There are 10 hidden switches. A switch that is on adds its own fixed numbers to the row, and there is some noise. The rows also spread widely along 12 directions, which tell nothing about the answers.
In the rows, zero is written as 128.
Known rows, each followed by its switches (1 for on, 0 for off):
[126  93 177 130 121 170 127 103 161  98 124 116 120 162 103 147  72 114
  99 162 162 110 104 121  69 148 138] => 0 1 0 0 1 1 1 1 0 1
[151 109 155 116 136 109  93 114 116 138 131 106  93 127 153  96 139 115
 174  90 158 183 113 171 166 154 101] => 0 0 0 0 1 1 0 0 0 1
[154 141 148 123 131 130 119 137 148 171 157 108 128 142 122 107 155 102
 144 121 152 138 141 178 119 123 132] => 0 0 1 1 1 1 1 1 1 1
[175 112 152 128 123 177 151 117 106 141 146 121 129 137 109 143 110 125
 106 129 118  90 106 136 134 107 120] => 0 1 0 1 0 0 0 0 1 1
[157 126 183 126 143 177 140 119 133 128 112  96 131 149  95 158 102 114
  89 169 133 119 100 154 111 125 113] => 0 1 0 0 0 1 0 1 0 0
[164 150 138 125 118 164 107 130 113 170 180  64 127 143 141 108 139 109
 138  89 146 149 110 126 119 122 160] => 0 0 1 0 0 0 0 1 1 1
[176 129 143 153  78 130 128 130 165 156 137 118  94 119  90  88 137 114
 149 112 163 106 138 137 135 141  92] => 0 0 0 0 1 1 0 1 1 1
[208 121 113 102 131 180 158 133  87 172 173 123 105 123 116 116 118 126
 140 147 141  97 119 177 164 119 147] => 1 1 1 0 1 0 0 0 0 0
[149 129  88 128 127 145 151  85  98 130 143 133  80 137 140 123 151 124
 152  94 105 105 161 157 127 159 180] => 0 0 1 1 1 1 0 0 1 0
[119 148 113 119 143 148 133 129 120 120 131 126  96 144 143 106 141 126
 125 135  98 101 134 118 118 143 150] => 1 0 1 0 0 1 0 0 1 0
[109  76 120 111 111 103 130 109 135 117 127 134 121 141 146 133 128 112
 164 128 159 146 109 124  93 135 129] => 0 0 0 1 0 0 0 1 0 1
[195 150 136 123 139 145 123 127 119 160 128 103  80 121 124  96 152 118
 151 118 122 109 138 188 125 141 147] => 0 1 1 0 0 1 0 0 0 0
[115 128 154 128 123 121 110 126 138 121 104 127 109 136 131  98 129 112
 134 126 135 128 109 128 118 139  84] => 0 0 0 0 0 0 0 1 0 1
[140 169 139 135 151 141 104 141 153 146 114 104 124 149 138 111 165 122
 133 124 120 176 137 156 146 143 125] => 1 0 0 0 0 0 0 0 0 0
[166 104 101 161 114 170 178 122 142 121 126 133  77 120  87 122 114 132
 129 176 123  62 131 113 130 147 130] => 1 1 0 0 0 0 1 1 1 1
[135  83 114  97 151 130 130 120 100 118 135 154 122 147 164 142 118 133
 141 120 117 148 112 143 163 134 138] => 0 1 0 1 0 0 0 0 0 0
[107 153 137 127 111 172 156 115 104 157 130 112 144 140  99 130 128 107
 103 147 127 106 113 118 109  99  70] => 0 0 0 0 0 0 0 1 0 1
[140 113 130 136 107 135 121 107 157 131 134 127 120 151 125 129 130 123
 145 107 151 143 139 118 123 149 144] => 0 1 0 1 1 0 0 1 1 0
[ 94 170 143 107 143 161 121 119 141 168 130 104 121 141 110  83 120 104
 143 173 167 157 112 120 129 133  97] => 1 0 0 0 0 0 0 1 0 0
[130 112 113 136  97 155 147 127 136 138 150  97 162 158 120 170 136 118
 117 129 142 150 119 111  95 111 136] => 0 0 0 0 0 0 0 1 0 1
[166  74 115 123 112 136 179 136 130 101 112 178  87 121 101 137 105 132
 116 180 123  54 118 147 148 145  97] => 1 0 0 0 1 1 0 1 0 0
[117 109 111 116  95 137 148  90 105 154 152 138 133 135 128 134 138 113
 154 106 148 127 131 140 105 120 111] => 0 0 0 1 0 0 0 0 0 1
[165  82 147 133 120 140 151 125 140 156 149 140 109 119  98 122 110 118
 145 152 160 111 119 157 171 129  82] => 0 1 0 1 0 1 1 1 1 1
[115 119 133 151 101 108 110 114 189 114 110 134 122 152 129 120 146 121
 156 111 155 144 151 145  79 157 135] => 0 0 1 0 0 0 0 0 0 1
[131 131 124 141 106 154 126 105 116 142 122  83 117 142 124 128 127 131
 152 101 147 168 114  82 144 132 106] => 0 1 0 0 1 0 0 0 0 0
[168 150 144 119 129 163 115 123  96 165 171 109 112 133 141 111 144 109
 125 102 125 122 120 164 147 141 130] => 1 0 0 0 0 0 1 1 1 0
[154 106 158 127 127 153 153 133 163 129 122 162 137 141  91 148 106 119
 104 187 149 107 119 180 144 138  93] => 1 0 0 0 0 0 0 1 0 0

New rows. What belongs after each?
[109 186 147 101 149 140  88 131 106 165 139 102 117 147 161  76 151 109
 133  94 120 151 126 142 129 126 112] => 0 0 1 0 0 1 0 0 0 0
[114  89  98 119 158 141 163 134 113 109 119 150 123 146 133 142 112 134
 126 170 117 130 118 130 177 124 109] => 0 1 1 0 1 0 0 1 0 1
[185 103 110 133  97 142 142 110 116 141 151 135  87 119 129 122 133 127
 159 106 143  98 133 165 132 157 146] => 1 0 1 0 0 0 0 0 0 0
[ 99 137 125 143 109 137 136  90 148 127 118 124 117 146 125 143 155 111
 133 124 134 142 154 144  95 161 118] => 1 0 0 0 0 1 0 1 0 0
[124 135 120 143  79 140 118 159 180 143 130  97 141 155 118 120 126 133
 126 118 153 149 122  53 110 119 115] => 0 0 0 0 0 1 0 0 0 0
[105 102 160 115 150 148  91 127 126 112 151  77 113 153 158 108  86 122
 142 119 158 170  73  77 136 143 140] => 0 0 1 0 0 1 1 0 1 1
[122 126 106 153 101 123 134 136 179 144 116 151 106 131 104  90 134 123
 151 139 155 132 150 124 156 145  84] => 0 0 0 0 0 0 0 1 0 1
[122 134 122 150 128 124 135 138 164 129  90 101 118 144 126 132 158 129
 144 144 122 139 129  98 105 128 122] => 1 1 1 1 0 0 0 1 0 0
[149  84 148  90 142 125 128 110 128 133 136 133 106 133 130 111 107 103
 161 159 172 131  96 177 106 140 146] => 0 0 0 1 0 0 0 1 0 1
[165  84 142  97 119 142 129 125  97 154 162  96 109 121 143 117 115 120
 159 123 158 133  83 115 130 113 116] => 1 1 0 1 0 1 0 0 0 1
[108 100 130  91 144 121 116 107 104 120 120  97  92 139 159 110 115 112
 164 129 147 157  84 104 113 145 138] => 0 0 0 1 0 1 0 1 0 0
[100 165 149 103 122 114  87 164 149 131 120 106 137 159 156  90 156 106
 110 118 114 128 116 100  55 109 119] => 0 0 0 0 0 1 0 1 0 1
[130 123 108 104 111 120 149 127  83 129 136 139 131 135 157 160 180 112
 115 114  85  98 134 159  89 118 115] => 1 0 0 0 0 1 0 1 0 0
[127 114 153 137 118 166 113 121 128 115 135  98 113 146 137 121  96 122
 113 120 139 133  86  83 127 142 115] => 1 0 0 0 0 0 0 1 0 1
[145 126 126 137 147 135 131 131 158 120 120 132 117 148 135 142 161 126
 124 141 110 143 157 177 120 145 143] => 1 1 0 0 0 1 0 0 0 1
[192  79 147 138  98 172 165 134 169 104 126 130 124 147  73 161  77 134
 102 184 156  79 104 118 108 134 150] => 0 1 0 0 1 0 0 1 1 0
[128 101  78 141  93 146 179  98 157 135 128 152 123 148 103 165 137 130
 138 143 134 111 170 129  99 137 151] => 0 1 0 1 0 1 0 0 0 0
[127  68  87  90 133  99 152 111 118 118 134 127 100 132 143 135 145 116
 194 158 160 150 127 158  85 140 161] => 0 1 0 0 1 1 1 0 0 1
[154  92 166 140 114 115 113 113 158 107 122 126 112 138 129 132 131 117
 145 118 150 118 122 161  89 152 134] => 0 1 1 0 0 0 0 1 1 1
[141 117 167 106 155 155 128 107 126 142 132 115 121 141 115 134 107 105
 126 160 159 157 105 188 150 146 111] => 0 0 0 0 0 1 0 1 0 0
[135  98 164 130 137 126 126 142 144 122 124 105 140 137 131 149 138 129
 131 143 137 163 102 125 151 120  82] => 1 1 0 0 0 1 0 0 1 1
[ 66 114  87  95 124 133 149 101 118 129 134 137 138 156 140 139 131 114
 151 157 147 151 129 106  86 129 136] => 0 1 0 0 0 0 0 1 0 0
[168 121 173 129 132 158  97 125  82 145 157  84 121 138 160 134 124 114
 108  64 119 158  91 148 177 131  94] => 0 0 0 0 0 1 0 1 0 1
[149  66 170 103 153 128 144 143 181 101 104 137 132 149 110 162  98 121
 121 213 158 128  94 155 103 133 134] => 1 1 0 1 0 1 0 1 0 0
[152 117 150 119 144  99  83 151 148 110 115  99  98 140 165  92 150 119
 157 113 128 139 107 129  96 144 156] => 0 1 1 0 0 0 0 1 1 1
[200 135 168 138 140 198 140 148 162 172 154 102 133 144  79 131  86 126
 102 165 164 135 114 176 190 126 120] => 0 0 1 0 0 1 0 0 0 0
[ 95  95 109  73 167 135 139 141 138 117 164 102 151 162 153 149 127 109
 140 199 155 179  98 125  92 121 185] => 1 0 0 0 0 1 0 1 1 1
[121 150 131 132  97 139 113 107 134 156 140 133 100 136 130  96 142 109
 136  99 138 110 153 132  96 149 108] => 0 1 0 0 0 1 1 1 0 0
[129 101 152 131 121 107 104 136 144 144 138  96 138 140 143 127 139 111
 164 113 172 186 104 146 132 132  97] => 0 0 1 0 0 0 1 1 0 1
[142  89  93 110 141 118 136 136 118 111 154 158 111 142 169 143 154 126
 137 126 108 128 144 179 127 148 160] => 1 0 0 0 0 1 1 0 0 1
[104 147 127  98 128 108 102 133 152 123 120 114 108 150 146  80 158 112
 157 133 135 131 137 108  52 131 153] => 0 1 0 0 1 1 0 0 1 1
[125 100 150 129 135 128 134 129 112  95 108 115 132 144 151 172 149 123
 102 127  90 122 107 131 101 123  99] => 1 1 0 0 0 1 0 1 0 1
[184 132 172 101 155 151 111 127  79 161 137  87 109 130 146 121 136 112
 131 107 116 132  94 169 137 116 118] => 0 1 0 1 0 1 1 0 0 0
[122 144 119 105 121 109  90 126 133 160 166 127 133 148 166 100 171 111
 170  84 149 182 149 161 125 146 146] => 0 0 0 0 0 0 1 0 1 0
[151 104 188 111 124 200  95  93 102 132 183  81 117 155 140 131  55 117
 105  98 166 145  73  99 144 152 146] => 0 1 0 0 0 1 0 1 1 0
[144 167 172 118 136 193  94 108 139 160 154  92 106 153 128  79  91 115
 123 118 159 125 104 118 112 145 159] => 1 0 1 1 0 0 0 0 0 0
[105 131 174 113 103 126 111 119 131 136 119 103 133 134 118  99 125 111
 145 129 156 121  92  89  73 108  74] => 0 1 0 0 0 0 0 0 1 1
[116  96 182  73 161 124 108 128 107  96 117 122 142 165 171 156 114 110
 103 141 112 116  80 144  57 117 149] => 0 1 1 1 0 1 0 1 0 0
[180  44 130 119 117 102 138 157 138 105 133 141 127 130 141 158 128 130
 148 147 151 145  96 161 159 133 113] => 1 0 0 0 1 0 0 1 0 1
[161  71 127 128 108 118 139 129 163 104 135 126  96 132 122 135 118 123
 163 161 165 103 110 135  84 163 170] => 1 0 1 0 0 0 1 1 1 0
[114 121 131 126  95 112 105 147 143 133 144 109 143 150 145 115 146 116
 141 102 148 152 114  89 104 121 109] => 0 0 0 0 1 0 1 1 1 1
[137 147 150 128 130 163 121 130 138 153 125  56 115 144 115 109 121 109
 128 139 145 143  93  90  96 113 132] => 0 0 0 1 0 1 0 1 0 1
[101 100  93 120 108 108 149 120 122 119 132 102 135 143 145 158 160 122
 169 133 146 163 118  96 106 131 135] => 1 0 1 0 1 0 0 1 1 0
[142 115 150 131  94 146 140 142 147 118 131 113 115 136 104 119 115 120
 112 151 140  82 102  85  93 121 102] => 1 0 0 0 1 1 0 1 1 1
